All rows are made from the same 11 directions, up to rounding. Whole rows:
In the rows, 128 means zero.
[[109 176 113  91 125 171 121  99 102  83  96  90 124 146  71 163 144  99
  118 168 145 117]
 [149 153 152 163 115  94 137 115 143 116 120 126 102 133 137 104 139  86
  175 137 148 123]
 [170 183 153 116 114 162 159 142  87  99 114 150 132 170 170 130  97  91
  137 121 160 156]
 [151 151 145 181 141 173 187 109 103 182  91 156 174 177 152 144 166 103
  166 149 122 142]
 [124 175 212 148 160 151 142 174  83 150 137 124 154 117 153  79 120  97
  173 102 138 132]
 [105 103 183  93 184 195 135 165 103 156 105 108 125 131 159 130 120 144
  103 127 117 114]
 [195 177 152 163 122 153  95 126 125 132 133  60 130 108 113 147 145 164
  134 104 171 180]
 [116  50 126 164 163 117 109 173 154 186 175 105 157  79 118 118 141 209
   87  94  78 115]
 [150 153 193 196 145 128 135 130 144 179 135 109 127 101 144 108 171 104
  173 132 141 130]
 [ 90 125 163 125 125  98 119 110 157 150 102 156 159  84 180  92 141 127
  196  85  89 164]
 [140 141  86 110  91  79  73  91 165  71 124  75 102  92  84 138 133 157
  131 100 146 155]
 [125 106  77 142  83  70  79  90 178 124 164 148  92 105  95 135 126 142
  127 178 130 120]
 [180 119 133 200 100  92 136 158 187  99 168  98 145  87 137 128 155 138
  105 102  90 139]
 [134 163  76 127 121 105 127 102 119 145 176 110 137  91  66 151 162 114
   90  80 179 129]
 [152 204 121 111  92 127  90  65 116 107 106 117  89 140 101 144 127  98
  174 162 202 159]]

Rows cut short, each followed by the rest of it:
[ 82  68  91  84 168 123 139 127 136 119 110  89 101 129  86 142 145 140
  74] -> [113 117  71]
[107  85 115 115 143 142 158 129 141 170 144 172 125 127 152 148 139 116
  82] -> [142 113 100]
[134 135 115 118 139 158 147 130  74 169 129 175 143 177 138 132  99 133
 130] -> [138 154 135]
[120  92 123 158 135 122  79 118 144 127  93  78 128 139  88 121 133 199
 167] -> [166  94 130]
[188 153 170 152 131 141 125 177 110 131 171 114 111 125 152 116 100 131
 110] -> [111 168 141]
[167 110  71 160  95 102 180 124 122  95 117 179 127 213 135 134 105 110
 129] -> [162 119 113]
[133  82  88 144 122  64  71 133 153 163 188 119 112  82  97 110 112 201
 114] -> [ 92 142 134]
[131 153  94 123 130  88 163 103 120 112 107 105 152 121 108 123 161 107
 143] -> [ 33 149 143]
[ 98  86 138 130 120 123  92 111 182 172 123 149 170  65 173 131 147 187
 145] -> [107  63 176]
[122 124 107 167 145 110 158 136 149 125 152  75 152  91  72 139 193 112
  89] -> [ 91 110  94]
[123 136 147 143 152 146 180  88 128 191  78 149 160 135 171 137 182 101
 168] -> [ 91 128 150]
[ 89 125 170 121 168 162 105 107 111 195  93 121 131 122 130 119 146 145
 175] -> [148 131 131]
[137  67 113 136 139  60 161 173 144  92 126 121 128 136 156  82 104 151
 124] -> [ 42  96 114]
[ 97  85 106 105  88  73  88  84 209  86  93 135 113  90 153 127 134 151
 155] -> [130  72 150]
[177 147 114 135 109 117  98 121 154 136 170  93 124  72 123 154 144 161
  90] -> [ 71 165 172]
[161 183 129 117  65 126 131 120 140 102 157 192 154 107 187 141 106  95
 127] -> [114 133 189]
[110 130 181 110 126 132 104 105 150 142  88 148 107 115 186 110 122 121
 187] -> [146 121 153]
[ 65 103 139  92 140 172 118 137 111 137  98 163 178 136 147 126 109 156
 142] -> [159  59 136]
[ 87 137 121  89 148 130 122 145  81 147 147 144 155 117 111 107 105 135
 126] -> [ 88 138 127]
[128 170 113  81 153 137 190 119  77  85  68  94 149 163 121 130 142  87
 132] -> [ 31 160 136]
[158 154 104 198  83  56 132 108 159 125 166 149 137 111 111 109 149 101
 166] -> [125 134 137]
[171  94  95 157 102  92 168 105 205  75 108 101  89 133 139 163 173 102
  89] -> [128 110 108]
[158 126 168 129 126 147  78 148 120 185 184 165  74 122 163 121  77 149
 119] -> [182 182 135]
[183 141 170 174 138 121 132 168 104 170 172 141 106 140 156  96  99 127
 142] -> [120 178 131]
[148  94  92 103 139 127 109 129 123 103 115  83  79 158  95 146 107 170
  90] -> [131 157 110]
[124  81  75 116 130 119 121 109 122 164 116 156 141 153 130 139 111 188
 126] -> [113 121 146]
[136  67  65 103 133  99 154 114 128 172 137 181 116 153 156 139 108 158
  93] -> [ 83 147 129]
[142 170 133 140 105  98 128 116 118 154 188 183  80 126 126 113 113  58
 136] -> [169 199 104]
[ 57 119 151  97 148 146 103 144 119 150 127 135 191  77 132 109 129 159
 141] -> [ 99  69 145]
[161  86 140 179 142  93 163 162 149 125 128 115 118 145 152 101 131 135
 132] -> [101 109 108]
[119 134 133 177 114 162 123 104 161 159 124 131 183 102 120 161 183 139
 137] -> [177  71 148]
[117  83 156 112 147 147 132 148 144 172 137 162 122 112 189 128 116 146
 106] -> [125 109 129]
[144 145 119 132 120 110 185 151 116  62 102 120 164 154 142 113 126  99
 133] -> [ 66 103 135]
[134 110 110 122 127 136  66  95 132 187 145 132  90 123 108 148 116 181
 127] -> [175 169 139]
[ 98 188 161 104 118 142  94 157 129  77 162  78 174  41  97 123 143 116
 108] -> [ 86 104 149]
[121 107 179 101 141 156 139 152 155 107 117 126  88 119 179 132 123  99
  98] -> [155 111 103]
[130 174 132 149  93 108  89 135 132  70 151  99 136 105  80 114 122 118
 149] -> [156 120 132]
[137 118  67 164 104 151 122  90 134 132 111 128 159 167  76 176 153 163
 124] -> [200  98 133]
[ 87 129 126 129 136 120 104 153  96 143 164 144 158 115  93  97 105 144
 140] -> [137 112 115]
[121  82 155 176 174 104 157  96 148 210  88 130  83 154 143 105 172 111
 184] -> [149 146  86]
[184 131 107 174 118 143 180 157 103  84 108 120 157 203 125 137 117 132
 121] -> [135 109 128]
[146 151 109 164  69  93 114 100 157 146 168 198 148 108 151 129 126 115
 156] -> [153 123 165]
[116 125 112 125 105 105 185 159 137  51 145 163 126 152 133 120 116  53
  93] -> [152  90  75]
[148 162 146 113  94 146  98 100 147 139 139 156 115 102 167 151 122 120
 133] -> [149 152 173]
[ 88 117 125 120 126 103 140  85 165 151 108 154 128 100 145 128 168  95
 151] -> [123 111 122]
[161  78 140 150 140  80 169 117 179 153 110 140  75 133 193 116 147 109
 133] -> [ 88 144 115]
[158 107  97 160 130  67 149 119 138 170 161 146 105 127 130 112 136 125
 127] -> [ 79 171 119]
[ 99 105 182 131 180 153 137 167  76 143  81 122 132 183 140  76  94 144
 186] -> [147 109 102]
[147 134 131 100 116 129 151 145 157  56 122  95 114 108 149 147 135 102
  77] -> [ 88 119 128]
[146  95 133 140 104 114 153 115 189 124  99 158 150 112 210 139 145 139
 135] -> [ 95  74 170]
[143 168 139 111 133 180 159 132  96  87  86 101 150 162 128 151 134 107
 121] -> [123 128 140]
[140 164 181 143 110 142 146 133 151  90  96 124 157 112 180 122 145  97
 163] -> [117  90 163]
[149 183 122 140  77 144 116 108 118  90 120 155 149 154 127 141 112 110
 161] -> [183 124 162]
[121 145  63 114 114 108 149 155  86  82 165 132 175 139  73 127 107 127
  87] -> [ 82 123 120]
[162  80  62 139 113  91  93 129 138 108 144 104  95 156  84 137  96 199
 101] -> [137 140 121]
[109  93 108 100 129 107 107 139 122 107 112 130 137 136 132 108  91 176
 139] -> [100 102 140]
[155 123 119 160  97 149  94 122 153 141 161 144 118 127 122 160 124 152
 107] -> [211 120 135]
[103 103  86 118 151 119 163 165 121 104 159  96 166 104  81 136 150 131
  53] -> [66 97 91]
[112 191 143 134 113 114 105 127 136  90 148  77 165  59  84 120 163 106
 139] -> [ 86 121 146]
[117 160 100  73 115  97 121 125 103  80 141 125 109 122 104 116 100 101
 116] -> [ 83 170 126]
[141 146 181 132 136 151  87 130 130 180 139 122 132  86 163 121 126 160
 153] -> [111 147 175]
[123 151 191 116 159 216 135 138 111 124  73  86 148 138 147 150 149 127
 134] -> [153 105 141]
[111 128 139 107 133 113  89 155 140 101 170  85  99  77  92 118 121 131
  91] -> [121 137 103]
[170 127 111 222 112 100 149 139 158 130 160 105 161 118  97 132 172 134
 124] -> [127 101 124]
[132 132 144 166 120  93 120 146 159  99 129  84 169  80 124 103 153 148
 152] -> [ 70  83 152]
[ 56 131 127  72 143 155 161 114 106 159 120 195 166 118 154 133 135  84
 121] -> [122 104 119]
[122 131 159 113 128 145  55 154 114 149 185 134  78 109 111 116  77 150
 114] -> [201 164 112]
[128 111 139  93 136 139  98 159 114 125 144 126 117 119 145 119  83 167
 106] -> [111 134 140]
[ 88 142 193 149 139 131 100 137 149 143 138 115 130  78 126 100 151 105
 164] -> [164 101 112]
[155 160 159 119 126 142 155 174 125  64 137  93 138 111 147 127 125  99
  92] -> [ 79 123 134]
[139 148 163 154 123 113 142 122 146 170 139 156 153  89 181 112 150 110
 160] -> [ 81 129 164]
[104 147 147 126 154 158 137  68 138 155  64  90 112 130 108 154 195  95
 161] -> [155 144 117]
[108 188 140  54 120 130  80  90 103 124 116 120 107  94 126 125 111 117
 155] -> [ 89 192 170]
[160 157 122 155  82 139 122 152 132 110 183 165 164 115 140 142 108 127
 102] -> [153 109 156]
[114  99 111 132 146 129  83 133 114 141 134  95 107 141  71 124 113 180
 126] -> [168 134 103]
